The first 8 rows are patterns. Each new row is the sum of 2 different patterns, raised or lowered, with some noise. Before adding, each is slid sideways (what falls off one end comes back at the other) and multiplied by a number that may be negative. Names go in the order of the patterns.
In the rows, 128 means zero.
Known rows, each followed by the names of its patterns:
[143  97 160 132 128  92 133 110 163 127  98 128 105 129 102  92  92 123
 133  95 112  95 131 100 164 130 108 113 120  96]  U
[124  93 124 161  92  92 106 115 132  93 106  95 109 154 114 117 110 152
 106  91 112 158 113 145 142 152 128 117 148 141]  L
[154 114 137 144 146 124 164 154 161 145 135 113 106 138 150 104 111 144
 119 121 146 131 138 103 165 114 138 142 130 102]  K
[106 131 119 147 158 154 105 144 156 132 152 132 133 119 121 157 146 150
 145 106  97 156 135 133 121 148 133 111 100 144]  F
[139 115 107 121  93 155 104 111 107 107 100 105 108 142  98 164  98  93
 108 162 152  94  93 161 162 104 131 120 144  95]  T
[109 157 158 119 122 111 158  99 117 140 147 150 116 114 126 144 114 121
 158  98 153 143 148 157 119 120 152 146 128 130]  A
[100  93 128 163 107  98 149 161 100 164 136 119 162 133 163 120 117 149
 140 165 145 136 163  94 120 139 103 149 132 123]  P
[119 128 113  94 153 101 111 100 114 154 124 154 109 120 130 133 146 146
 131  99  95 151 112  98 138 120 133 143 135 140]  C

New rows. What belongs after each?
[130  76 111 146 125  94 100 115 124 107  86 115 125  64  61  80 119 143
  59  87  79 102 124  97 115 118 126 110  77 106]  L F
[103  55  95  63 125  89  70  76 104  53 139  55 114  94 123  82  87  64
 157 122  60 104  75 113  56  74  59  84 102  50]  U T
[125 122 126 105  98 121  98 155 152 112 148 136 106 138 124 107 113  98
 142 136 124 141  88 156 115 133 137 109 134  90]  A C
[133 173 102 168 139 131 129 149 124 175 127 116 142 166 101 142 121 126
 158 162 182 133 123 176 166 151 162 156 148 125]  K P
[149 125 116 101 105 116 159 105  94 137 154  89 146 120 111 151 136 164
 115 108 152 142 150 143 135 147  96 115 144  90]  K P
[169 158 108 164 131 118 158 141 165 131 140 137 158 177 163 146 151 100
 108 153 110 150 132 116  93  94 146 183  98 111]  P C
[ 98 123 123 145 127  81 149 146 153 127 132 135 148  92 139 103 122 169
 146  98 115 142 142 101  97 139 115 110 123 170]  T A
[103 116 120  94 112 113 120 140  88 151  87 104 110 147 137  87  87 145
 161 118 113 122 147  92 133 110  99 113  89 146]  T C
[ 99 152 126 113 117 111 143 129  93 119 126 140  94  99  89 148  99 139
 130  99 117 122 113 147  89 142 119 119 119 156]  U F
[ 96 109 132 109  98 124 144  96 135 119 101 153 102 149 104  98 131 137
 132 134 117 134  78 109 105  81 116 110 106  99]  K P
[191 157 169 104 171 134 180 154 109 174 121 149 121 112 108 139 152 135
 125 148 144 112 181 182 153 124 131 148 193 114]  U T
[159 148 150 177 172 159 144 159 139 143 142 164 107 128 158 141 139 165
 132 160 108 156 131 163 144 149 106 153 146 144]  U K
[100 145 141 111 113 145 132 113 138 109 120 111 115 111 112 103  96 126
 108 115 100 103  88  99 106 118 115 151  97 108]  T P
[149 172 198 169 160 172 200 187 184 173 201 190 196 168 163 153 187 193
 159 158 174 193 163 154 132 168 146 168 162 169]  L T
[ 68 120 101 131 127  86  83 110 125  70 125 123 106  56  96  96  90  84
 100  81  48  98  97 122  86  74 123 107  86 112]  L F
[138 136 152 133 110 133 129 137 141 170 128 131 130 136 133 143 151 151
 136 156 127 157 120 117 118 142 134 127 129 119]  F A
[161 108  95 130 145 143 157 151 149 132 177 162 107 152 149 132 119 142
 179 115 131 137 114 126 145 115 154 116 115 124]  L K
[120 127 147 109 131 121 126 127 127 129 142 118 153 104 127 113 151 140
 111 127 156 169 113 136 134 149 125 152 131 112]  T C
[124 141 103 137 101 104 106  98 147  99 105  96  95  97 113 117 125 101
 164  91  95 103 146 139  87  96 150 155 112 115]  T C
[ 88 101 111  78 102  86 144 104 149  89  68  96 155 126 115  98 151 174
  89 126 121 159 115 136  92 118 138  78 132 119]  T P
[117  74  99 131 122 109  92  95  78  88  90  85  65 106  80  99 126 113
  85  84 139  85 116 106  97  65 108 102 112 120]  K F
[104 168 119 128 164 132 148 144 148 156 125 169 142 115 184 117 133 129
 153 192 148 156 145 160 142 139 181 149 150 130]  P C
[ 96 103 119 138 157 106 104 115 133 154 112 140 108 159 121  91 121 154
 128 159 143 157 123 122 155 137 148 108 131 179]  L P
[155 135 171 144 156 163 157 138 196 179 187 170 139 114 139 158 168 119
 140 163 127 123 171 136 155 117 190 149 169 146]  K F
[ 64 131 138 109  84 113 160 112 126 139  89  95  92  93 147  76 138 130
 156  94  94 141 189 141 107 119 134 144 130 107]  U L
[105 135 151 125 127 129 119 129 136 136  88 150 128 132 114 171 120 138
 114 108 127 146 106 104 115 124 111 162 135 118]  K A
[166 143 144 151 179 178 155 179 161 131 122 143 172 139 138 150 150 147
 145 168 141 121 164 122 162 163 136 119 167 137]  K A
[ 96 122 113 118 106  85 109 127 105 121 108 113 110 117 137  84  84 121
 134 105 104 100 126 112 123  87 120 129 104 136]  L T
[ 93 146 158 149 138 100 147  97 130 129 143 118 122 121 139 157 155 120
 151 156 105 136 143 100 107 110 132 132 127 150]  L C
[149 182 176 156 186 199 168 187 147 179 176 199 172 161 155 170 189 152
 188 182 185 168 189 159 155 169 172 187 153 173]  U L
[ 78 106  93  60  85  70 105 120  85 102  71 108  71 105 127  67  79  75
  68 137  77 152  93  98  78 113 106 148 107  57]  U C
[145 131 138 128 162  78  92 136  97 126  83 100 111  46  78 123  77  84
  99 120  55 126 138  88 131  98 162  82  68 115]  L P
[ 64  53  60  64  96  81  44  69  65  78  54 139  65  84  82  90  75  92
  51 130 101  85  54  77  89 138  78  54  72  83]  U A
[115 105 139 145 132 128 136 175 117  99 163 147 157 142 124 144 131 157
 161  99 126 148 160  97 165 162 139 122 144 133]  L P
[109 155 140 172  91 149 125 117  85 149 126 118 130 147 155 161 120 187
 174 153 127 107 167 166 138 130 117 134 131 158]  L K
[122 120 129  95 129 114 126 120 103 117 100 107 144 164 106 106 136 146
 120 129 136 160 123 157 131 121 117 107 113 132]  L F
[127 106 132 156 133 154 132 154 146 166 113 133 165 145 135 112 160 110
 108 125 146 129 153 106 162  94 126 133 155 135]  U T
[152 163 136 119 129 168 108 110 129 137 146  97 108 120 117 152 132 128
 126 169 123 112 122 168 121 142 164 151 133 119]  L C
[ 99 119 134 140 132 177 115  96 104 173 186 102  95 184 194 105 169 142
 152 137 156 156 120 131 127 174 147 141 132 148]  T P
[130 118 112 131 126 108 139 136 146 113 137 142 127 118 103 132 149 114
 105 126 127 115 129 107 107 111 125 126 128 109]  L A
[ 54 107  65  83  98  95 104  92 100 100  92 109 129  60  72 105 132  90
  87 124 103  90 108  60 127 110  92  73 121  81]  K A
[ 89 121  98  84  86  83  84 101 107 101  76  78  75  85 125 132  69 100
 106 100  87  93 104 115  82 117  96 110  98  67]  F C
[ 95 125 147 134 162 130 139 121 132 142 145 161 138  90 157 123 119 136
 131 158 175 136 168 132 149 113  87 145 133 114]  F C
[103 115 137 146 125 167 153 137 113 176 188 175 155 111 140 180 154 128
 126 145 154 168 125 170 164 154 101 123 148 104]  L C
[ 91  80 132  95 104  84  97  99  93 127 116  78 119 116 120 122  98 111
  90  96 119 126 142 141  65 147 143 122 103 102]  P C
[139 125 120  97 126 136 116 126 107 138 143 127 115 106 142 111 125 119
 136 109 110 118 122 126 124 106 141  90 124 123]  U A
[ 98 126 116 140 166 129  98 120 154 146 124 137 153  72  99 118 141 136
 149  89 159  91  89 142 132  99 119  59 125 152]  U A
[193 175 157 172 157 182 161 165 180 169 195 157 166 174 179 151 175 179
 157 189 183 178 199 175 179 188 182 163 161 163]  K A
[109 106 115 138 112 154 122 110 143 125 148 115 142 162 170 121 138 148
 143 138 106 130 117 115 124 135 119 146 114 154]  U F
[ 77 119  87 106  95  71  93  88  83 112  59  93  82 105  79 134 115  74
 104  93 132  72  76 131  74 141 117 113 141  56]  A P
[143 134 137 157 147 156 136 137 146 123 172 175 137 152 155 161 141 138
 170 150 148 176 153 139 123 140 144 148 121 138]  F T
[ 84 122  91 110  89 110  74  84  75  90  99 132 119 119  82 120 119 113
 130 106  85 124 118 125  84 122 111  89 116 131]  K T
[163 133 152 145 159 128 147 148 131 192 143 152 135 140 125 117 157 154
 122 172 123 145 140 206 167 124 130 191 200 149]  T C
[150 145 101 157  88 169 158 133  96  97 160 148  84  84 148 127 123 107
 145 119 128 160 134 152  98 146 130 152 134 165]  U T
[128 151 188 123 138 139 160 137 171 119 167 167 134 170 156 155 157 136
 161 140 105 139 166 124 149 134 112 148 167 166]  K A
[180 174 180 177 182 173 145 166 148 197 165 193 156 145 153 192 207 180
 143 203 214 156 184 168 175 153 174 175 164 182]  T C
[149 159 196 206 155 120 145 187 137 117 180 199 184 112 148 133 153 116
 142 187 103 163 168 198 180 113 172 202 185 160]  L A
[ 85  84  67 100 106  76 111  77 113  80 157 107  81  94 120  79 135  92
 153 118 109  89 124  96 132 111 101  98  78 106]  U L
[113 132 144 151 127 140 111 139 169 153 153 133 170 173 160 150 142 157
 151 160 151 145 124 136 149 151 159 152 138 158]  U K
[ 96 118 101  90 150 121 141 128 125 134 155 125 106 138 110 157 128 127
  77  96 146 101 107 144 111 149  76  96 109 151]  U A
[119 125 139 130 104 145 124 109 109  99 132 128 102 108 140 118 166  94
  90 133 156 159  91 143 159 138 105 116 140 154]  T A
[109 119 160 125 135 151 129 150 153 161 161 147 118 166 158 146 148 135
 169 168 123 146 106 174 131 137 129 141 169 143]  T A
[166 111  68 108 138 139 101  87 148  88 156  87 155 118 128 110 145 134
  98 152 146 131 169 165 166 148 108 129  61 153]  K T
[176 165 137 168 160 172 152 188 160 174 138 145 157 184 144 192 145 160
 195 154 177 166 195 204 187 150 172 199 164 170]  U P
[100 132 151 108 130 111 140  93  77 136 155 113 110 154 167  97 162 128
 100 176 117 152 104 110 165 139 179 132 132 163]  P C
[153 118  95  99 151 136 117 105 135 132  97  91 147  84 133 119 146 159
 136  96 146 152 122 140 114 138 127 109 140 126]  F A
[171 186 139 194 158 154 151 165 169 181 151 154 184 169 153 182 159 168
 166 147 169 181 155 166 162 173 162 145 153 176]  U A
[102  65 111  91  81  91  89 117 144 153 100  82 151 133 114 112 132  65
 102 110 141  77 140  86 113  82 129  81 144  94]  U K
[109  94 144 178 133  89 157 175 111 174 138 125 148 128 177 137 138 157
 121 133 163 140 159  98 138 141  96 123 145 109]  F P
[116 124 131 118 129  83 131 141 111  91 152 108 128 129  97 101  79 123
 133  86  96  99  97 104 103 136 124  91 150  92]  K P
[114 108 131 108 123 151 127 127 130 161 127 130 124 106 137 133 150  97
 149 128 103 148 134 103 129 108 126 124 119  96]  K A
[122 114 155 122 140 159 113 131  91 125 148 126 104  87 127 118  96 173
 141 128 138 135 118 141 166 165 115 117 141 164]  K P
[163 111 126 129 167 151 172  97 150 181 135 163 135 152 164 161 148 135
 174 171 152 151 172 127 145 141 154 131 175 131]  U C
[138 158 173 123 155 126 143 158 151 125 164 128 159 147 165 170 139 151
 157 178 159 145 159 166 174 127 183 108 136 147]  U A
